The same things were measured in two ways. Each way mixes the same 10 hidden numbers, adds some noise and spreads widely along 5 directions of its own, which tell nothing about the thing.
In the rows, zero is written as 128.
Some things both ways: the first way, then the second way.
[128 118  89 162 124  88 108  98 161  92 149 193  80 159  87 134 119  87
 112 154 115]
[154 120 125 131 137 145  83 156 193 144 132 132  96 143 120 162 110 197
 148]

[ 78 178 173 133 109 122 126 132 131 149 123 111 144 139 149 166 121 100
 144 152 111]
[175 101 134 119 210 161 124 136  99 231 105 139 146  93 126  73  94 175
 161]

[118 117 111 188 139 159 125 131 166 134 119 166 158 137 173 132 226  93
 111 128 160]
[150 113 141 167 132 118 134 149 130  87 133 161 131 125 138 101 163 129
 104]

[117 130 106 131 133 113 146 129 145 127 128 130 144 143 101 150  93 173
 132 121 145]
[139 148 162 130 108 134 183  98 118 172 112 156 100 144 162 113 132  95
 134]

[123 143 124 146 103 108 153  93 120 155 143  68  81 116 119 154 142 140
 141  66 148]
[155  98  63 154 164  68 128  73  90  94 182 155 136 134 126  50 150 170
  27]

[142 107  95 159 112 113 124  92 118 164 113 104 106 106  61 129 125 102
  98  96 115]
[135 174 123 183 127 121 179 118 120  46 116 118  81 185 127 152 138 118
 114]

[105 119 182 120 144 178 134 152 146 138 106 105 125 114 133 139 168 130
  84 146 106]
[143 101 217  64 117 162 220 131 120 148 109 166 135 112 182 103 141  64
 140]

[112 106 149 205  82 106 132 157 220 151 134 130 165 179 153 167 167  97
  69 122 101]
[ 97  95 103 133 142 140 179  87 125 168 163 127 113 138 134  63 100 173
 122]

[113 154 152  84 148 107 105 162 157 132 151 161 155 114  94 135  32  93
 115 235 100]
[160 123 150  80 112 179 134 120 174 209 104  88 136 119 131 196  99 114
 182]

[145 156 149  60 137 107 152  89 104 131 141 106 149 125 164 155  53 143
 131 112 127]
[154 115 174 108 133 149 124 121 114 123 111 143 124 155 157 123 146 123
 104]

[124 134 146 107 156 164 125 161 161 121 120 135 132 135 151  94 156 115
 102 157 122]
[110  86 134  83 154  98 111 115 137 140 150 125 160  67 123 113 133 122
 104]

[172 117  98 126  97 115 116  75 199 127 149 152  69 142  71 153 101  98
  94 122 130]
[138 125 149 123 112 128 126 125 156 132 136 137 117 144 137 153 115 156
 132]

[110 118 154 149 131 135 161 126  37 128  98  76 138 107 171 100 176 150
 127  63 117]
[150 168 154 162 103 170 124 186 132 140 122 130  86 163 113 161 126  65
 168]

[129 123 137 112 144 126 145 125 106 124 124 119 178 112 171 119 124 119
 121 145 138]
[136 113  97 116  94  71 126 119 177 126 163 141 152  60 136 157 125 116
 113]

[114 104 137 115 114 144 107 126 198 155 102 150 148 122  35 190 129 143
 136 185 132]
[172 155 156 131 130 192  83 156 111 135  88 107 108 168 124 188 124  97
 145]

[ 89 127 173 127 163 129 147 136 122 108 119 124  85 166 136 156 155 151
 106 119  82]
[153  90 156 119 136 150  86 144 157 130 144 131 104 159 142 118 124 137
 126]

[ 91 136 142 136 124 128 129 107  87 127 105  83  78 121  84 108 120 122
 113 107 104]
[142 152 111 130 179 132  84 163 140 154 111 121  84 127 102 132 115 154
 134]

[104 161 146  79 169  98 126 163 132 133 126 135 188 161 142 149  91 169
 174 164 120]
[125  70 123 107 117  86 159  77 130 122 169 144 150  79 178  81 120 107
  92]

[100 156 118 145 138 126 108 151 144 130 133 115 146 162 145 123 158 138
 138 129 151]
[130 147 155 180 109 152 137 170 101 110 128 127 105 166 127 106 145  84
 137]

[ 91 135 141 148  87 107 152 158 164 120 115 143 179 130 129 104 124  93
 168 182 136]
[179 124 117 125 105 134 113 131 112 143 151 137 116 133 161 132  83  88
 130]

[130 138 138 142  71 115 130 132 185 132 140 160 168 116 134 138 102  88
 140 175 150]
[174 154  96 151 130  95 107 106 124 213 145 127 154  97  95 161  77 134
 158]

[142 113 153 143  93 121 134 136 139 137 126 130 163 141 178 146 175 140
 129  95 124]
[146 141 153 174 145 150 142 120  80 116 140 126 131 175  93 132 117 118
 132]

[134 158 100 108 118  60 133 122 142 125 162 138 143 153 112 140  50 150
 186 144 149]
[151  87 126  96 141 174 110 110 112 147 138 146 103 165 165  80 134 152
  78]

[131 122 127 129 129 138 109 150 191 122 128 174 132 148 110 131 105 116
  95 160 102]
[104  71 173  21 203 170 154 101 153 224 110 163 112  87 149  76 120 184
 126]

[104 117 146 128 123  84 114 164 194 120 130 209 224 160 150 135 120  58
 144 239 106]
[181 123 155 162 144 201 106 136  90  93 101  74 132 186 134 173  95 129
 162]

[108 124 125 129 184 132 115 102  66 129 101  78  48 137  61 124 122 150
  77  72  78]
[105 158  89 183 202  94  43 146 174  90 117  82  62 157  59 155 147 185
 108]

Other things, the second way, with their names:
<165>: [156 135 163 134  97 102 153 134 121 132 152 168 141 109 145 140 102  95
 144]
<296>: [132 101 108 128 115 160  38 181 193 176 160 111  95 145 114 136 109 160
 145]
<403>: [109  83 105 107 130 100 144 130 191 142 170 152 143  66 122 107 147 169
 106]
<261>: [123 147 171 147  78 170 115 200 128 124 156 114 105 172 108 158 100  70
 177]
<170>: [ 94 132  80 151 101  71 153  88 159 130 178 116 120 112 104 117 147  99
  94]
<270>: [141 116 137 131  93 154 102 140 194 115 117 102 110 143 153 182 133 137
 144]
<64>: [140 143  98 137 136 131  77 142 154 214 125  95 124 109  93 153 109 136
 155]
<236>: [139 154 130 148 172 113 156 155 125 139 110 166 107  97 118 107 127 140
 137]
<399>: [133  99 162 145 148 145 154 162 137 154 131 135 136  98 136  92 113 130
 173]
<106>: [165 113 160 158 108 120 128 152 179 186 152 140 160 104  98 159 127 112
 179]
<192>: [150 138 131 126  95 139  87 169 181 132 131 117 108 118 127 196 116 100
 152]
<116>: [152 127 158 121 146 160 134 130 145 191 121 121 115 147 117 146 101 140
 168]
<228>: [145 140 153 144 140 120 157  80  78 145 139 110 159 136 104 152  93  91
 143]
<95>: [196 121 118 130 129 137  84 125 158 155 127 125 150 116 124 188 109 151
 135]
<57>: [110 127 138 177 148 119 121 166 146  90 141 145  73 149 123  89 155 124
 117]
<238>: [164 182 177 151 139 212 133 173  72  91  53  88  98 197 133 173 127  92
 159]
<378>: [148 139 156 127 160 161 104 189 149 145  98 156  97 109 127 136 134 127
 151]
<171>: [129 150 120 162 119 119 137 107  92  73 143 118 113 152 123 145 123  86
 101]
<49>: [160 117 154  72  73 180 149 191 183 206 117 191 102  86 195 121 129  94
 158]
<248>: [165 159  89 176 141  98  94 146 150  90 134 118 127 112  90 190 106 153
 133]
<146>: [177 155 116 114 143 101  63 147 140 105 137 167  89 148 124 163 122 142
  83]
<379>: [180 171 181 203 160 119 215 119  82 187 105 150 128 130 130 111  73 101
 218]
<90>: [169  95 202 138 178 190 131 124  69 155  94 140 135 169 151  72 147 127
 127]
<28>: [123 119 120 135 167 111  72  99 105  89 143 103 102 165 110 120 123 139
  81]
<71>: [120 111 115 107 173 128  95 134 137 184 117 129 128  90 113  96 151 153
 108]
<291>: [138 157  97 149 134 108 148 143 160 177 126 132 117  80 110 147 103 134
 162]
<207>: [178 112  98 128  93  90 153  94 135 148 164 125 159  87 159 146  82  93
 137]
<264>: [151 130  81 181 160 124  87 108 132 166 165 116  82 176  95 107  94 165
 121]
<255>: [143 122 151 116 146 112 162  70 104  95 127 120 158 136 119 152 140 124
  94]
<358>: [179 161 106 168  95  90 186  89 111  87 132 149 132 145 141 140 167  82
  76]
<411>: [160 110 143  64 172 152  61 159 136 187 112 153 139  87 115 134 145 133
 104]
<184>: [134 109 136  87 174 104  86 116 115 181 149 150 120 105 117  92 130 109
  92]
<152>: [152 112 139 136 120 180  99 165 159 240 126 141 142  96 118 130 120 132
 180]

Some of these things the first way, each followed by its name:
[155 204 121 111 101 109  91 133 156 174 160 162 217 109 159 185  83  93
 168 165 154]
<152>
[108 128 121 149 128 150  95 141 141 131 100 173 190 123 121 126 167 104
 139 176 139]
<378>
[ 86 146 165  97 152 110 100 147 131 113 128 138 101 164  73 189  86 174
 127 165  82]
<116>
[ 76 139 169 138 146 128 140 148 133 118 134 109 135 142 153 136 127 124
  78 154 113]
<64>
[150 122 110 120 105 124 149  85 111 110 119 110  75 128 122 104 150 150
 169  75 143]
<165>
[123 148 163 152  58 110 139  99 144 195 122  71  91 116  85 209  98 119
 110  72  87]
<264>
[158 160 124 122 129 117 102 118  96 152 150 118 139 109 164 137 123 103
 117 109 125]
<403>
[118 133 139 152 101 145 132 100  74 156  91  84 141 102 129 129 169 121
 126  80 128]
<236>
[104 170 110 121 168 131 128 137 155 123 143 143  87 165 112 152 134 155
 172 124 145]
<90>
[100 111 159 142 135 148 161 101  92 177 106  71 142  78 113 183 151 162
 111 108 144]
<358>
[121 130 136 115 117 105  98 111 102 132 105 155 188 113 106 148 123 111
 151 171 118]
<248>
[147 123 110 130 154 102 144  92 150 135 144 147 136 121 134 128  94  71
  82 145 115]
<270>
[107 108 168 110 142 118 161  93 107 132 117 135 131 106 126 181 133 131
 128 153 106]
<95>
[123 149 121 156 126 152  93 130 134 166 113 104 114 137 100 158 167 123
 111  83 114]
<57>
[ 82  88 134 209 122 148 147 132 125 132  98 116 136 115 126 107 209  95
  87 124 124]
<291>
[140 150 117 145 115 141 117 164 153 168 145 105 144 102 136 112 117 103
  88 119 131]
<170>
